All groups share one centre, and each spreads out both ways along 8 directions, with some noise.
Some rows, each with its group after it:
-.08 -.05 -.09  .17 -.22  .02  .14 -.10 -.12 -.05 -.25  .10  .10  .19  .06
Z101
-.05 -.25  .10  .17  .17  .03  .05 -.15  .07 -.12 -.02  .04 -.06 -.21 -.17
Z970
 .11  .14 -.14  .22  .08 -.08  .25 -.10 -.04  .04  .17 -.07 -.04 -.15 -.05
Z671
-.10  .14  .18  .06  .01 -.12  .08  .06 -.16 -.10  .18 -.02 -.04  .16  .29
Z221
 .08 -.43  .28  .23  .19  .15 -.19  .23  .15 -.15  .11  .14 -.40 -.02 -.27
Z101
-.03  .34  .21 -.16  .06 -.05 -.11 -.14 -.06  .21  .39  .02  .17  .13  .04
Z970
-.08  .22 -.04  .15 -.20  .15  .30 -.20 -.10  .04  .20  .12  .21  .13 -.10
Z101
-.06 -.25  .02  .08  .04 -.08  .10  .03 -.06 -.16 -.14  .04 -.03 -.11  .01
Z221
 .15  .22 -.05 -.38  .12  .21 -.11  .08 -.11  .18  .37 -.26 -.34  .15 -.06
Z522
 .41  .04 -.35  .15 -.17  .13 -.46  .17  .44  .16 -.46  .02 -.16  .16 -.11
Z101
 .14 -.02 -.15  .10 -.10  .09  .11  .09 -.10 -.21 -.13 -.09 -.10  .05  .12
Z522
-.17 -.11  .26  .39 -.14  .04  .20  .32  .00 -.09  .26  .37 -.13  .23  .08
Z221
 .20 -.25 -.29  .10  .04 -.17 -.06 -.19  .15 -.16 -.47 -.11 -.30  .35  .46
Z522
 .11 -.44  .05  .08  .08 -.13  .15 -.18  .00 -.29 -.10  .13  .09  .01 -.07
Z970
-.03  .00 -.09 -.09 -.08 -.07  .22  .13 -.08 -.03  .05  .00  .14 -.10  .00
Z101
-.11  .21  .04  .07 -.18  .05  .27  .03  .02  .25  .47  .26  .10  .24 -.08
Z970
-.21  .17  .39  .09  .09  .00  .02 -.12 -.01  .21  .54  .19 -.03  .17 -.05
Z221
-.06  .16  .05  .20  .11 -.12  .00 -.08  .17  .32  .29  .15 -.01 -.01 -.11
Z671
 .45  .11 -.08 -.30  .11 -.05  .05  .09  .19 -.10  .55  .00  .22 -.16 -.21
Z522
 .00 -.23  .24  .20  .22 -.12  .16 -.18 -.12 -.52  .06 -.04 -.04 -.14  .25
Z221
-.10 -.09  .15 -.11  .13 -.24 -.14 -.02  .16  .22  .07  .14  .10 -.05 -.02
Z101
 .01  .18 -.28 -.16  .01 -.36 -.18 -.32  .42  .38 -.31  .01  .41 -.15  .02
Z970
 .06  .17 -.17  .04 -.04  .04  .00  .24  .19  .19  .09  .02 -.08 -.08 -.04
Z101
-.09 -.24  .16  .30  .04  .06  .26 -.30 -.03 -.15  .17  .20 -.06  .21 -.04
Z970
 .18 -.14  .03  .22  .04  .30 -.02 -.04  .10 -.13  .11  .04 -.30  .18 -.18
Z970
 .03 -.15 -.04  .37 -.20  .16  .11  .21 -.07 -.21 -.18  .12 -.21  .17  .05
Z522
 .10  .38 -.08  .19 -.24  .17  .22  .02 -.10 -.14  .16  .05  .24 -.01 -.01
Z522
 .11 -.04  .03 -.20 -.36  .24  .17  .42 -.29 -.16  .16  .17  .13  .27 -.08
Z671
 .00 -.01 -.11  .03  .09 -.07  .21 -.32  .22  .10  .17  .12  .23 -.14 -.20
Z970
 .03 -.11  .02 -.19  .19 -.16 -.20  .18  .15  .10 -.01 -.07 -.14 -.17  .06
Z101
-.10  .01  .01 -.23  .06  .10  .17  .02 -.31  .03  .18 -.20 -.17 -.03  .00
Z522
-.04 -.27  .01  .22 -.12  .05 -.13  .40  .15  .09 -.22  .25 -.24  .15 -.06
Z671
-.04 -.10  .10 -.10  .08 -.03  .00  .05  .01  .09  .19  .08 -.04 -.06 -.19
Z522
 .31  .05 -.06 -.13 -.04  .01 -.03 -.05  .07 -.03  .26  .08  .09  .20 -.08
Z970
-.01  .10 -.02 -.01 -.05  .07  .12  .09 -.02  .05  .21  .05  .02 -.01 -.09
Z970
 .21  .16  .10 -.06  .25  .23  .08 -.18 -.08 -.18  .52 -.20 -.09 -.16 -.21
Z671
 .04 -.12  .23 -.26  .17 -.15 -.15 -.04 -.07  .01  .18  .03  .05  .03 -.09
Z101
 .41  .10  .07 -.39  .34  .02 -.18 -.15  .23 -.03  .56 -.12  .14 -.26 -.38
Z522
 .32 -.01 -.11  .20 -.01  .08  .21 -.04 -.17 -.21  .13 -.03 -.04 -.03 -.16
Z671
 .30 -.42 -.24  .09 -.22 -.39  .00  .29  .09 -.01 -.41  .36  .32 -.04 -.27
Z671
 .27  .06 -.46  .06 -.25  .37 -.02  .07 -.03 -.05 -.40 -.21 -.25  .13 -.08
Z221
 .39 -.05 -.07  .15  .07 -.14  .04  .11  .11  .03  .26  .16  .07 -.11 -.40
Z671
 .14  .00 -.09  .07  .13  .07 -.03 -.25  .21 -.05  .03 -.03  .08 -.23 -.24
Z101
 .34  .25  .04 -.05  .09 -.28 -.09  .07  .24 -.23  .27  .04  .28 -.06  .30
Z221
-.01 -.07 -.04 -.21  .10 -.17 -.08 -.05  .01  .16 -.04 -.04  .16 -.17 -.12
Z221
 .24 -.09 -.27  .30 -.23  .02  .02  .20  .07 -.29 -.45  .06  .04  .01  .13
Z522
-.21  .04  .14 -.29  .06  .04  .03 -.39 -.12 -.11  .00 -.12  .24  .00  .13
Z671
-.04 -.01 -.03 -.03 -.10 -.05  .17  .01 -.12 -.03  .00  .06  .16  .03  .00
Z671
-.13 -.07  .11  .02  .07 -.01  .13 -.04 -.15 -.02  .12  .02 -.04 -.06 -.08
Z221
 .15 -.08  .16 -.07  .17 -.03  .13  .04  .07 -.17  .44  .08  .17 -.26 -.24
Z221

New rows. What belongs after each?
 .21  .25 -.08 -.40  .14 -.29 -.42 -.11  .26  .29  .00 -.09  .32 -.16 -.09
Z970
 .02  .14  .10 -.05  .03  .10  .10  .10  .02  .08  .43  .04 -.06 -.06 -.13
Z101
 .08  .03  .12  .01  .24 -.25 -.32 -.42  .44  .15  .06  .11  .26 -.09 -.06
Z221
 .13 -.04  .00 -.03  .07  .35 -.09  .10 -.17 -.07  .08 -.23 -.61  .28  .04
Z522
-.20  .27 -.33  .23 -.14 -.03  .24  .29  .30  .32 -.03  .07 -.07 -.21  .09
Z101
-.12 -.22  .28 -.19  .30 -.39 -.32 -.03  .18  .22  .04  .06 -.02 -.11  .03
Z101
 .25  .06 -.11  .24 -.07  .13 -.16  .37  .18  .19  .15  .14 -.32  .14 -.18
Z671
 .10  .18 -.09  .09 -.11  .16 -.03  .05 -.09 -.14 -.16 -.10  .20 -.31 -.23
Z522
-.20  .29  .06  .41 -.39  .27  .18  .25 -.09  .15  .16  .25 -.07  .35  .05
Z522
 .16  .02  .05 -.22  .09  .07 -.13  .00  .07 -.02  .23 -.03  .05 -.07 -.19
Z671
-.05 -.16  .15  .02  .20  .03 -.39  .22 -.13 -.15 -.39 -.26 -.30 -.31  .00
Z970
 .29  .01 -.29  .23 -.25 -.01  .20  .19  .03 -.37 -.26  .07  .24 -.10  .07
Z522
-.02  .14 -.15 -.02 -.07  .02 -.02  .10 -.08  .06 -.14 -.11 -.03 -.01  .13
Z970
-.17  .48  .03 -.08  .23 -.03 -.36 -.34  .19  .42  .02 -.23  .07 -.25 -.03
Z970
 .18 -.03 -.22  .24 -.02  .21  .06  .02  .14 -.16 -.17 -.10 -.17 -.13 -.10
Z101
-.01 -.16  .18  .10  .28  .02 -.39 -.22 -.06 -.18 -.35 -.24 -.27 -.14  .07
Z970
 .13  .03  .16 -.09 -.07  .09 -.19  .31 -.27 -.12  .02 -.09 -.16  .18  .11
Z970
 .15 -.04 -.22 -.02 -.17  .08  .13  .30  .02 -.04 -.03  .01 -.04  .00 -.07
Z970
 .31 -.04 -.31  .00 -.19  .35  .17  .22 -.09 -.24 -.06 -.12 -.12 -.05 -.19
Z221
 .20 -.18 -.18  .00  .05 -.02 -.02 -.01  .09 -.15 -.22 -.06 -.03 -.10 -.06
Z970
-.21 -.07  .08  .21  .16 -.16 -.02 -.32  .23  .15 -.05  .11  .08 -.12 -.01
Z101
 .12 -.10  .03 -.06  .04 -.02  .06  .01 -.05 -.15  .13 -.01  .06 -.05 -.10
Z970
 .04 -.04 -.17  .03 -.07 -.10  .01 -.14  .03 -.02 -.32  .00  .15 -.02  .05
Z101
 .36 -.07 -.15  .19  .02  .37 -.18  .20 -.05 -.30 -.21 -.28 -.58  .11  .08
Z101
 .07  .16  .08  .04  .08  .03  .29 -.19 -.16 -.36  .31 -.12  .10 -.09  .20
Z221
 .23 -.09 -.12 -.17  .09 -.18  .04 -.03  .12 -.15 -.01 -.03  .24 -.27 -.09
Z522
 .18  .01 -.31 -.08  .09 -.07  .10  .22  .06 -.08 -.13 -.22 -.11 -.34  .02
Z671
-.01 -.11  .07  .00  .08 -.03 -.08 -.09  .08 -.01 -.03  .03  .00 -.06 -.04
Z671
-.08 -.25  .13 -.28  .30 -.22 -.11 -.11  .10  .14  .14  .02  .03 -.18 -.22
Z522
 .20 -.09 -.01  .14 -.05  .27  .26  .19 -.02 -.32  .32  .09 -.06 -.10 -.21
Z221
 .12 -.03 -.13 -.01 -.32  .10  .24  .49 -.16 -.08  .11  .15 -.05  .17  .00
Z970
 .28 -.21 -.13  .69  .08 -.27  .06  .22  .28  .20  .02  .31 -.25 -.11 -.37
Z671
 .05  .15 -.06  .00  .16  .08  .12 -.17  .08 -.04  .22 -.16 -.02 -.23 -.05
Z101
 .18 -.18 -.14 -.29  .23 -.05 -.22 -.11  .02 -.02 -.22 -.29 -.13 -.19 -.08
Z522
-.07 -.09  .16  .26 -.06  .20  .10 -.02 -.06 -.06  .13  .17 -.12  .18 -.15
Z101
 .11  .08 -.12 -.09 -.08 -.05  .11  .11  .02  .01  .13  .04  .12 -.01  .00
Z522
 .06  .14 -.22  .22  .02 -.13  .29 -.27 -.14 -.06 -.06 -.16  .04 -.11  .08
Z671
 .02 -.09 -.10 -.08  .07 -.14  .35 -.24  .08 -.08  .12  .05  .31 -.27 -.14
Z970
-.08 -.06 -.11 -.26 -.28  .37  .44  .66 -.44 -.39  .08 -.17 -.18 -.06  .14
Z671
 .09  .14  .19  .15  .18 -.29  .12 -.38  .25 -.29  .33  .13  .44 -.13  .29
Z221
-.04 -.04  .07 -.14  .10 -.18 -.06 -.11 -.02  .02 -.01 -.03  .09 -.04  .05
Z101
-.11  .06  .03 -.22  .08 -.01  .05 -.09 -.11  .15  .17 -.11 -.04  .00 -.01
Z522
 .29 -.02 -.10  .60 -.03 -.13  .36 -.06 -.11 -.05  .23  .20  .00  .04 -.27
Z671
 .08 -.12 -.13  .04  .02  .16 -.07  .04 -.15 -.12 -.27 -.21 -.33  .09  .09
Z522
-.28 -.04  .16 -.51  .02  .22 -.21 -.04  .00 -.08 -.09 -.16  .06  .06  .18
Z671
 .35  .13 -.11 -.21  .05  .11 -.09  .06  .02 -.07  .26 -.15 -.12  .04 -.07
Z522
-.05  .15 -.08  .29  .03  .24 -.02 -.34  .06  .06 -.05 -.07 -.25  .17  .08
Z970
 .04 -.14 -.02  .08  .04  .21  .04  .02 -.19 -.27 -.15 -.19 -.20 -.12 -.10
Z522
-.06  .12  .06 -.21  .11 -.06  .20  .13 -.07  .07  .40 -.07  .05 -.20  .01
Z101
 .04 -.05 -.15  .06 -.08  .09  .09 -.02  .07 -.03 -.08  .03  .05 -.04 -.15
Z221
 .01  .31 -.18 -.26 -.09  .07 -.03  .10 -.14  .24  .07 -.17 -.08  .10  .09
Z522
 .22  .07 -.01  .18  .09  .21 -.23 -.28  .41  .11  .09  .12 -.02  .06 -.28
Z221
-.17 -.01  .20  .12 -.04  .01  .26 -.13 -.08  .03  .38  .23  .07  .18 -.06
Z970
-.04  .08  .17 -.22  .05 -.08  .01  .19 -.12  .12  .36  .02  .00  .04  .01
Z101
-.10 -.01  .06 -.21 -.12  .41 -.02  .12 -.23 -.25 -.08 -.19 -.21  .17  .20
Z671
-.01  .18  .09 -.30 -.10 -.15  .27  .14 -.19  .08  .55  .14  .39  .04 -.04
Z970
 .12 -.14  .14 -.24  .29  .00  .05  .15 -.14 -.26  .31 -.21 -.20 -.31 -.04
Z101
 .06 -.05 -.25  .11  .00  .05  .07 -.06  .15  .01 -.16 -.04 -.03 -.16 -.09
Z970
 .18  .01 -.17 -.25 -.01 -.29 -.25 -.02  .15  .12 -.26 -.02  .26 -.07  .05
Z970
-.08 -.07 -.08 -.05 -.09 -.07  .05  .00 -.04 -.01 -.19  .02  .11  .01  .07
Z671
 .26 -.10 -.28  .22  .00 -.37  .26 -.12 -.06 -.08 -.15  .04  .23 -.23 -.13
Z671
 .04 -.08  .10 -.06  .15 -.05 -.11 -.18 -.12 -.19 -.16 -.17 -.03 -.10  .07
Z970
 .09 -.11  .12 -.11  .11 -.25  .12  .20 -.01 -.23  .24  .04  .17 -.23  .07
Z221
-.15 -.18  .23 -.28  .12  .10 -.04  .36 -.39  .22  .24 -.10 -.34 -.02 -.32
Z221
-.19  .05  .11 -.35 -.12  .22 -.08  .08 -.08  .00 -.01 -.07  .07  .15  .14
Z671
 .24  .21 -.04 -.28  .00 -.02 -.13  .25 -.02  .09  .25 -.13 -.01 -.01 -.01
Z221
 .02 -.09  .00 -.15  .01 -.05 -.12  .28 -.18  .10 -.07 -.10 -.19  .03 -.03
Z221
-.04  .00 -.13  .20  .09  .05  .05 -.10  .11 -.07 -.17 -.12 -.19 -.14  .09
Z101
 .23  .20 -.42 -.07 -.18 -.11  .10 -.27  .32  .26  .00  .12  .26  .21  .01
Z970
 .31 -.21 -.45 -.11 -.32 -.01  .24  .59 -.01 -.16 -.22  .05  .03 -.02 -.06
Z970
